The first 6 rows are patterns. Each new row is the sum of 2 different patterns, raised or lowered, with some noise. Before adding, each is slid sideways (what falls off one end comes back at the other) and multiplied by a number that may be negative. Names go in the order of the patterns.
(in the rows, 128 means zero)
Some rows, each with the names of its patterns after it:
[ 96 105 114 113 132 107 159 138 105 163 151 104 136 147 148 111 147  94
 157 153 158 159  95 105 128 122 127 146 111 125 144 113 115 157 134 163
 108 151  96] | (0)
[137 161 134 156 136 133  96 125 144 141 144 104 132 146 128 105 154  95
 149 101 110 133 129 106 141  95 123 148 129 133  97 122  98  94 105 104
 143 113 114] | (5)
[114 106 126 121 106  97 114 140 129 112 122 120 119 147  94 103 128 146
 125  95 128 152 162 151 141 151 140  97 130 136 110 139 122 131 144 153
 138 157 154] | (3)
[122 146 139 104 112 133 142 155  94 108 159 108 133 144 155 112 133 122
 118 114  97 154 120 121 149 137 151  95 119 134 154  98 157  93 144 129
 132 133  97] | (2)
[146 139 140 116 152 103 125 153 145 123 110 155 121 133 134 102 108 143
 157 140  95  94 100 163 100 151 156 139 155 155 139 140 139 135 152 128
 146 105 147] | (1)
[136 147 113 145 122 122 156 162 108 125 123 124  97 114 105 143 161 160
 124 132 108 133 124 119  92 113 128 153  96 128 109 162 163 150 133 150
  98 156 118] | (4)

New rows, each followed by the names of its patterns:
[154 131 102 119 104 149 124  75  63 121 110 108 114 169 132 132 119  79
  97 122 103 118 108  99 107 163 152 119 100 165 141 147  76  85 112 118
 105 154  79] | (3) (4)
[179 137 141 137 166 174 120 158 164 158 113 162 140 150 134 148 159 138
 178 174 126 142 116 176 153 137 102 161 126 192 115 147 132 166 199 167
 136 154 146] | (2) (4)
[148 165 131 126 206 140 130 134 167 156 171 157 142 115 120 199 200 140
 174 158 142 200 181 136 151 165 164 187 155 151 165 172 166 174 154 154
 149 170 126] | (0) (1)
[185 136 167 158 176 175 157 138 160 158 200 170 118 134 133 201 143 195
 201 182 195 165 174 173 158 138 168 137 162 137 194 171 152 156 137 193
 136 141 172] | (5) (1)
[154 169 143 146 139 143 156 151 188 158 125 155 148 192 123 166 150 152
 196 180 137 123 158 198 188 180 110 199 147 117 158 133 125 133 152 145
 155 137 164] | (2) (1)
[ 94  59 118  64 129  55  78  91 113  91 119  67 102 100 113  97  70 100
  60  73  71  72 123  99  74 105 129  97 108  99  89  72 111 127 108 115
  65 103 113] | (5) (4)
[133 111  98 149 152 153 172 147 141 107 124 155 129 140 118 116 135 141
 104 145  89 160  95 132 120 117  94 128 111 137 152 132 134  90 131 101
  88 116 113] | (0) (5)
[132 138 181 138 169 167 131 148 155 158 120 152 134 135 182 181 145 136
 159 193 185 168 133 182 142 139 152 125 155 161 145 137 151 157 153 128
 149 127 137] | (3) (1)
[106 107 121  94 109 121  70  83  95  63  94  95 144  99  92  62 126  67
 119  61  87  91 102 106 101  68 105 137 122  94  94  55 142 108  69 124
  82  91  67] | (2) (4)
[105 107 116 160 116 107  85 137 173 164 149 105 125 121  91 116 110  89
 126 106 109 133 121 106 103 136 104  85 102  97 143 124 165 120 103  92
 129 134  93] | (1) (4)
[147  88 126 132 126 125  81 144 129 118 121 149 115 116  97 115 147 103
 128 107 109 116 140 127 106  95 129 105  79  94 108 147 133  89 115 171
 113 149 141] | (5) (2)
[118 120  67  95 119 118  83 122  62 133 119 153 122  66  80  99 113  89
 147  97  86 109 102 110 115 118 137  85 150  97  71  67  89 124 139 116
 109 140  71] | (0) (1)
[136 120 106 189 156 157 161 128 111 182 157 141 169 186 139 166 112 142
 106 181 176 186 162 167 153 199 134 143 151 147 132 188 117 108 118 163
 118 204 103] | (0) (4)
[102 164 133 175 124 107 129  89 162 175 151 138 123 142 146 145 125 129
 134 121 154 116 128  88 144 191 134 168 172 138 176 129 137 163 112 120
 176 128 132] | (0) (1)
[170 125 172 137 134 141 149 151 166 124 152 167 153 174 117 138 139 148
 140 120 167 164 170 180 188 178 187 143 163 141 145 177 165 171 151 178
 177 180 158] | (5) (3)
[111 119 140 135 154 105 125  91  98 120  96 113 120 126 174 148 109 172
 130 120 126 149 155 101 151  91 147 167 175 145  96 104 123 104 117 130
 119 145 160] | (0) (4)
[128  44  59  98 112  73  75  66 112 141 115 112  91 101  42  67  84  58
 111  76  85 115 142 109 143 123  86  50  92 101  87  80  61 105 109  82
  72 107  58] | (5) (3)
[ 72  58  73  93  84 148  76 102  86  62  81  79  68  72  71  88  76  91
 140 113  82 119 137 122  70 108  84 120 118 124  99 103 102  95  71  94
 137  80  69] | (0) (3)
[102 120  98 107 136 103  96  86  79 106  85  97  99 124 141 124 119 134
 137 124 108 109 129 102 122 123  98 142 124 121  80 109 148 115  84  70
 101  93  90] | (3) (1)
[ 83  79  81 124 111 129 135 139 146 155  98 118 130 142 114 138 103 109
 133 134 127 101 100 150 103  95 125 135 121 120 115  93 144 105  96 109
 148 126 129] | (2) (1)
[ 98 120 115 107 114  90 115  89  92  95 119  93 110 101 110 131  93 105
  93 114  76 104  76 102 114 101  99  96 124 122 127 101 103  90 111 130
  97 107 107] | (5) (2)
[174 182 181 129 138 170 176 167 150 131 144 189 139 166 193 171 198 164
 180 151 148 152 165 153 174 136 190 178 155 190 168 162 152 171 185 158
 170 132 195] | (0) (1)
[110 134 118 152 145 117 116 140 133 106 138 115 102 147 125 104  92 129
 158 148 146  81 162  95  85 114 111  83 131  97 127 127  98 123 116 140
 126 109 101] | (5) (1)
[109 144 137 154 118 124  94 100 117  98 126 111 116 146 133 108 136 137
 113 134 127 132 113 145 112 132 132 159 139 100 113 137 112 125 136 106
 115 120 127] | (0) (2)
[117 129 126 167 137 137 111  99 119 131 116 143 136 117 150 143 153 138
 110 148 140 137 122 108 104 122 111 164 113 151 140 128 150 110 138 144
 105  89 137] | (5) (4)
[122 149 113 145 117  80 108 115  93 117  90 161 130 101 128 153  84 149
 125 133 105 131 114 145 125 132 156 105 101 110  97 137 149  87 127 128
 100  93 150] | (0) (2)
[193 131 113 164 150 163 142 118 177 170 122 217 164 147 167 168 191 131
 188 135 172 160 205 194 134 145 185 167 178 168 121 134 181 145 160 185
 171 203 171] | (0) (4)
[ 92 111 126 133  96  81  85 132 137 139 112  89 123 135 103  78  84 127
 106 100  49  81  76 110 119 154 110 113 100 117 108 108 104  73 108  72
  74 143 150] | (3) (4)
[ 58 108 116 119  76 120  76 155 139 106 107 118 101 128 117 134 137 107
 104 107 108 122 108  80  79  93  94 100  95  73 106 117 148  97  93  84
 122  81 118] | (5) (4)
[173 190 159 171 160 199 177 152 160 163 176 146 161 152 200 177 143 155
 155 186 159 114 109 139 160 140 120 165 138 171 156 159 176 158 158 148
 153 133 139] | (3) (1)
[109 124 133 129 131 110 121  99 102 111  91 134 112 110 108 139 102 147
 115 106 101 109 125 104  86 100 129 118 101 103  95 123 130  80 111 110
 114  98 102] | (3) (2)
[114 110 124 135 117 137 111  78  91  98 121 114 129 133 129 144 128 110
 109 119 108 138  76  83 115 108  90 125 107 113 126  87 111  90 101 136
 105  95 128] | (0) (4)
[142 154 130 140 117 156 137 134 130 143 142 106 156 159 127 139 140 182
 155 128 123 172 128 170 136 126 160 156 163 132 132 156 154 135 115 114
 115 145 145] | (3) (2)
[134 128  99 100 142 146 147 143 137 140 144 141 142 118 162 119 147 113
 104 104 138  99 167  94 131 129 118 131 124 121 134 119 106 150 120 132
 119 139 133] | (5) (4)
[ 93 104 118  74 123  91  75 123 108  51  92 110 128  60 109  53 139 140
 134 123  79  58 112  83 100 122  71  99 103  76 103 140  86 128  73 110
  48  62  62] | (0) (4)
[153 124 111 167 132 127 119  96 129 181 158 111 162 146 123 147  96  79
  94 129 120 148 108 138 131 186 132 121 102 153 144 134 119 101  92 114
 115 179  85] | (1) (4)
[132  98 108 101 104 112  99  99 118 102 109  73  79  96 127 101 118  82
 105 114 121 113  76 111  91  64  89  70 129  85 115 133 145 121 139 115
 126  66 100] | (0) (5)
[140 103 123  88 103 141 121 135 127 103  93 116 118 126 107 150 122 138
 114 103  94 137 129 125  97 117 120 133 111 107 100 143 106 128  85  81
 110  91  82] | (3) (4)
[157 176 115 165 175 138 169 118 153 165 153 117 163 137 115 110 164 133
 102  95 110 170 132 106 131 151 104 182  87 137 154 149 133 124 128 191
 173 142 147] | (5) (3)
[116  69 112 108 126 111 112 139  98 112 107 121 105  81  96  89  85  99
  78 105 112 109  98  64  90  76 112  82 131 104 130 105 136 116 105 106
 121 108 119] | (5) (1)
[109 141 174 136 115 138 130 138 109 130 123 147 151 163 126 143  98 163
 167 138 148 147 115 165 145 144 168 139 137 114 127 148 143  97 123 140
 133 101 119] | (3) (4)
[ 77  92  90 114 127 123  96 116  86 106  82 106  99  58  68 111  66  66
  58 117  97 142  63  74  53  66 120 106  73  89  92  93  90  96  68 128
 125  80  90] | (0) (4)
[147 133 167 128 138 154 128 124 129 126 140 115 120 109 175 182 158 151
 176 144 172 127 149 169 135 159 143 124 184 181 129 126 140 163 119 113
 103 133 154] | (3) (4)
[147 147 163 138 172 172 177 154 181 156 161 132 154 180 124 149 171 150
 159 155 163 133 174 153 160 154 122 193 161 147 158 148 135 162 152 142
 163 153 141] | (0) (1)
[147 135 199 166 141 128 168 149 180 135 154 167 135 203 149 156 160 173
 169 165 138 158 186 160 130 170 173 148 156 192 169 176 155 177 189 130
 141 157 121] | (5) (2)
[ 99 162 106 143 147 128 133 155 114 170 132 137 127 126 157 140 174 155
 177 164 112 144 155 145  96 141 114 130 154 179 133 110 121 148 184 157
 101 160 146] | (5) (1)
